The first 9 rows are patterns. Each new row is the sum of 2 different patterns, raised or lowered, with some noise. Before adding, each is slid sideways (what falls off one end comes back at the other) and multiplied by a number that may be negative. Names go in the order of the patterns.
Some rows, each with the names of its patterns after it:
[-10 -19  10   2  -5  -3   6   0  -4  20  -2  15 -15   2   5   6   1  -4
  -7   0   3   9   1  19   8  -5  -1  -8  23  -5   7 -17 -20  12   3  -8
  16   8  -7 -23  -1]  tidus
[ 13  -2  -6  20  -8   6  10  -3   8  12  -1  -6   1   0   5  -5   7   3
  -1   2  -3   3   5   6  11  -4   0 -20  -1   1   6  -4 -16 -13  -7  -3
  -7  -1   3   1   2]  sorid
[ 14  -6   8  -2   2  -1  -7  -3 -30  -1  25  -2  -5   3  -1  30  -7   2
  -9  -1  11  26   5  13  -6  15   0  10  -2   0  -8   2  -6  -1 -10  -2
 -11   6 -30  -3   2]  soref
[  1   3   7  -8   8  27  -7  -8   4  30 -13 -15   7  11 -14  -6   8   0
  30   6   1  -9   4  12  -6   2  -2  10 -17  19  10   8  -3   5  -6   6
  -6  -1   4  -7 -13]  gagil
[  7 -12  -7  21   5  -4  -2  -2   1   0  -2   9  -9   5 -10  -6   0   6
  19 -14 -10  -5  -1  17  17 -11  -4   0   1   8  -5 -20   7  25   1   0
  -1 -18 -30   1   1]  tas
[-28 -30  11  19   0  -5   3  -3  12  -6  13  -4  -5 -12   6  21 -16  -3
  -9  15 -30 -13  19 -30   3   6  -2   4   3 -15  22 -10   0  -5   2  11
   0  -9  24   0   6]  numu
[-14  -2   0   0 -16   6   2   7 -12 -16   1  -6 -14  22   4   4  -4  24
   7   8 -19   0 -15   4   9 -26 -30   0  -8  15  -7 -10   2  -7  -9  -9
   4   3  -5  -9  -7]  Pamod
[ 27  -6  -8  15  -1  -1  11   1 -27  -5   3  13   1 -30  13 -16  12 -28
  -8  12   1  15  -1  -2   3  20 -11   3  -3   9   1 -11  26  -8  -7   6
  10  -9   0   4 -14]  zafan
[ -9   0 -15  -3   5  -4  10  15  19  13   8   5  -1  11   2  -3  18   0
   4   9  11   6  -4   7 -20  -4  -4  17  -4   0  -1 -18   4  12  13  23
 -11  14 -19  -3 -30]  pibiz

New rows, each followed by the names of its patterns:
[-43 -27 -27 -32 -28 -36 -36 -14 -48 -25 -37 -32 -23 -31 -41 -18 -25 -25
 -46 -49 -20 -27 -30 -31 -30 -29 -22 -36 -26 -40 -31 -37 -12 -17 -40 -34
 -30 -11 -40 -32 -17]  sorid numu
[ 30   8  35  15  11   2   3  42  10  15   8  13 -18  13  33  -8  17  13
  16  34  11 -16  33   8  15  26  41  19  12   2  44  20   2 -11  -3  26
  30  17  10  18   5]  tas numu
[-46 -27  -5 -35 -27 -24 -53 -45 -28 -34 -31 -39 -26 -16  -6 -24 -26 -40
 -24 -25 -27  -4 -37 -30 -42 -49 -14 -32   5 -32  -9 -24 -27  -2 -11 -37
 -30 -32 -37 -35 -41]  tas pibiz
[  0   6   3  -6   1   5  17  11   9  24  -3  18   6   7   0  -5   2   9
   7  10  33   5 -21   4   8   6   5 -12  10  -1  10  14 -10 -22  -6   0
  18  -9   6   5  -9]  soref Pamod
[  1  -5   5 -17  14  -3  10 -11   5  -6   0 -15 -22  12  -1 -15  -6 -16
 -11  -2   6  19 -13 -19   2  42 -23 -41   3   4 -17   3  29  -4  24  -4
   4  -6 -19   1  -5]  gagil tas
[ -6  -4   6  -3   6   1  -9   2 -14  -1  10   7  16 -17   2 -21   7  11
  -2  -4 -10 -21 -10   0   7  -1   8   9  -5  10  -1  -5  13  -9  10  -2
  -2   1  20  -5 -12]  tidus sorid
[ 13 -10 -10  -5  -9 -13   4   1 -20   8  19 -16 -11  -1  -6  -5 -10   6
 -26  -8 -26  10   2 -20 -13 -12   6 -15 -12   0 -30  -8 -22 -15   1  -2
  -7 -15  -5 -13   3]  tidus numu
[ -7   0  -8   4  -1   0   9 -17  10   2  -5  -5   4   3  -3   5 -20  -5
   8  -7  16   0  -8  -5  20  17  10  -1   3  23  -4   6  -7  13  -7  -5
   5 -22   6  -4  -9]  sorid zafan
[ 34  22   9  26  58  13  33   5  53  25  -8  27  16  19   4  28  19  30
  11  34  20  18  31 -22  25  31  24  13  22  25  16  35  -7  40  16   3
  19  28  11  26  41]  gagil zafan
[-13   5 -19 -15   8  -9  -6 -31 -38  -2   4  -8 -13   3 -10  -4 -17  -7
   2 -19 -14 -17 -11 -13 -12 -22  10 -24 -25 -15 -32 -16 -22  -5  -7 -16
 -25   7 -18 -10   1]  tidus numu
[-12 -13   5   5  -9  11   8 -10 -21   1  -6 -11   3   6   9  -5  -2   4
  16   8  -9  14  -5  -6   2   8   1  20  -1   1   0   8   5   7   6  -5
   6 -17  28   1   9]  tidus gagil
[ 13   2  11  15   7  -2  15  28  16 -10  -6   6  36  30   0  -6  13   6
   1  13   2  14   6  12   9  20  15 -19  19   2  22   5  30  20   0  15
  -3  -3  10 -18  -2]  numu Pamod
[ -5   2   5 -10   9   6  10  -1  -9  -4  11 -17  -6   4  18  19  -4  -6
   2   1   0 -11 -12   0   0  -1   2   2 -14 -15  17   7  16 -18  26  -2
 -20   3  -8  -7  -9]  numu pibiz
[-10  -2 -20   2 -20 -17  -8 -23 -14 -17  -8 -21  -7  -3 -19 -21 -13 -16
   8 -35 -28 -15 -22  -8   1 -23 -14 -24  -5  17 -27 -43  -7  33 -27 -28
 -11 -24 -58 -24  -7]  gagil tas
[-12 -49 -24 -20 -32 -21 -24 -39 -26  -8 -21 -26 -34 -31   6 -33  -7 -39
  -8 -17 -38 -32 -26 -19 -18 -27 -26 -11 -21 -32 -31 -32 -13 -41 -29 -34
 -27 -39  -9 -28 -32]  Pamod zafan
[-14 -23 -29 -18  -3  -2  10 -28 -17 -24 -18 -34 -30   2 -18 -27   6 -19
  -7  -1  -4  -8   0 -22 -13  -5 -12 -18  -9 -14  -7 -25  -9 -13  -3   7
 -34 -29 -20   3 -21]  numu pibiz
[ 25  15  -7  20  -7   6  19   5 -11  12  12  27  22  -1  28   2  22 -12
  10  22  11  30  12  13  18  34   7  11  15   9  10   2  39   3   8  18
  13   7  19  22  12]  zafan pibiz
[ 13  -5   5  -1   5   3  23  -8  -6  -7   4 -15   3   2  10  12 -15  10
  10  18  16 -11   7   5 -25   6  15  20 -16  21  30  -7  -4  18  11  -5
   6 -13 -15   7   3]  tidus gagil
[  4   9  31  17  15 -16   4 -28   8  38 -19 -26  12   0  44  -6  -3   0
   1   9  21  16  18  -5  14   1   2   2   7   0  -8   9   8   8  -6 -16
  14 -22 -10  28  21]  soref Pamod
[  0   1   2   1   8  -6  27  -4   2 -17   2  -3   7  16 -11  -4  -1  19
  14  -3 -10   1  -3   2 -13   0 -17   9  22  -5 -17  -3 -26 -21  -9   0
  -5  -7  -5  24   4]  soref tas
[ 24  31 -15 -25   3   0 -12  29   1  13  -7  29  15  21 -16  -7   3  11
  19 -30  -7  10 -15  39  -4  -9   9  -5  -8   4  -6  14  -3   1  -3 -14
   2   9 -12  -9   8]  numu Pamod
[  3  -4  10   5   1   3  13 -18  -8  -7  13 -10 -37  -8   0  -9 -36  11
  16 -10 -11  23   2 -15  13 -36  -5   5   5   2  -4   2  -9   3 -12  20
 -25  -7  -8   1  -5]  sorid gagil
[-12   6  -4 -16 -15 -29  -9   2   1   2 -12  -8  -9 -13   5   0 -17 -33
 -32   5 -10 -12   0   2 -14 -32  -2  -5 -28  -1 -11  -7 -19 -23  -5  -5
   6 -31  13  -8 -13]  tidus gagil
[  3   4   8   4  16  -6   6  -1   8   6  -8  20  -6  -3   2   3   2   3
  22  -5  21  -6   1  24   8   7  11   6 -13  -3   1  11  -4 -17  14 -24
  15 -17  -8  12   0]  sorid zafan
[-23 -26  -8 -33  -5 -19 -21 -20  -6 -17  -7 -19  -5 -39 -23 -17 -15 -45
 -10 -25   1 -34 -23 -16 -17   1   0 -16 -11 -22 -19  -5 -21 -16 -19 -11
  -9 -29 -15 -19  -3]  numu Pamod
[ 24  34   5  13  31  16   7  30   9  -1  23  -2  33  23  11   5  14  18
  26  10  18   8  14  -1   6  25  20  27   3  16   7  12  33   5  18  22
 -12  -3  15  33   8]  tidus sorid
[-27 -26 -44 -29 -24 -18 -49 -19 -21 -54 -18 -30 -43 -32 -14 -25 -29 -24
 -40 -28 -22 -34 -28 -21 -36 -30 -15 -31 -23 -36  -8  -7 -37 -22 -31   7
  -7 -27 -24 -33 -25]  sorid zafan
[ 10  -2   8   0   0  -7  35 -10  11   9 -14  13  22   9  11  -6  13 -10
  -5 -12  -3   5  -5  -2   7   6  16  22  14  13 -13   7   2  18   2 -16
   4  -3   3   5  11]  sorid pibiz
[ 26  20  41   7   4  14  16  19  46  25  24  21  37  22  25   4  11   6
  25  10   2 -13   9  13  26   3  10  24  11  11   7  23  16  12  12  10
  11  11  14  12  -6]  sorid Pamod
[-18 -21 -14 -53  -6 -28   6 -31   9 -13   3  -1   1 -22 -21   0  -2 -29
 -19 -34 -14  -5 -24 -12  -5 -23 -18 -20 -18 -15 -11   3 -15   2 -13   3
 -34 -11 -19  -4  15]  Pamod pibiz
[ 20   9  -2  13  -1  14   6   9  -3   0  -3  14  16  -2  21  -6  11 -16
  16  11 -28  10  20  -6   5  14  -5  41   2   8  -5  11  25  -2   2  21
  13  -1  -3 -15  21]  gagil numu
[-17 -16 -21  10 -15  11 -20  -6 -37  -8  -6 -25 -12 -14 -28 -13 -37  -5
 -24   2 -15  14   0 -11   2 -14 -22 -15 -23 -26 -28 -32 -14 -19  -8 -28
 -24  -6 -32 -21  -2]  Pamod pibiz
[  2  -4  -3 -12 -21  -7  -1 -19  -8   0  19  13 -15 -26   6  -5  -7 -12
 -28   3 -14 -10   7   8 -16 -36   6 -10 -11 -11  15  -2 -21  20 -11 -13
   5 -11  -1  -5 -22]  tidus numu
[ 11  12  14   1  12   8   7  -3   5   6   3  -5   9  10   5   1   6  23
   4   2  15  19  -4 -18   7  12   1  -1  -1  -7  17   5  -1   2   8  10
   3  15   1   5   5]  sorid gagil
[  6  16  16  31  47  16  44   8   0  23   1   6  20 -15  22  14  22  16
  -4  -6   6   8  24  -3   7 -15  28  23  27   9   8   0  32  20  24   7
  35  23  31  -6   1]  soref tas
[-13 -29 -26 -46 -22  -9 -22 -41 -38 -35 -30 -17 -12 -25 -22 -28 -16 -11
 -37 -34  -6 -29 -16 -18 -26 -16 -21 -21 -30 -18 -18 -19 -31 -32 -13 -21
 -19 -27 -30 -32 -12]  sorid tas
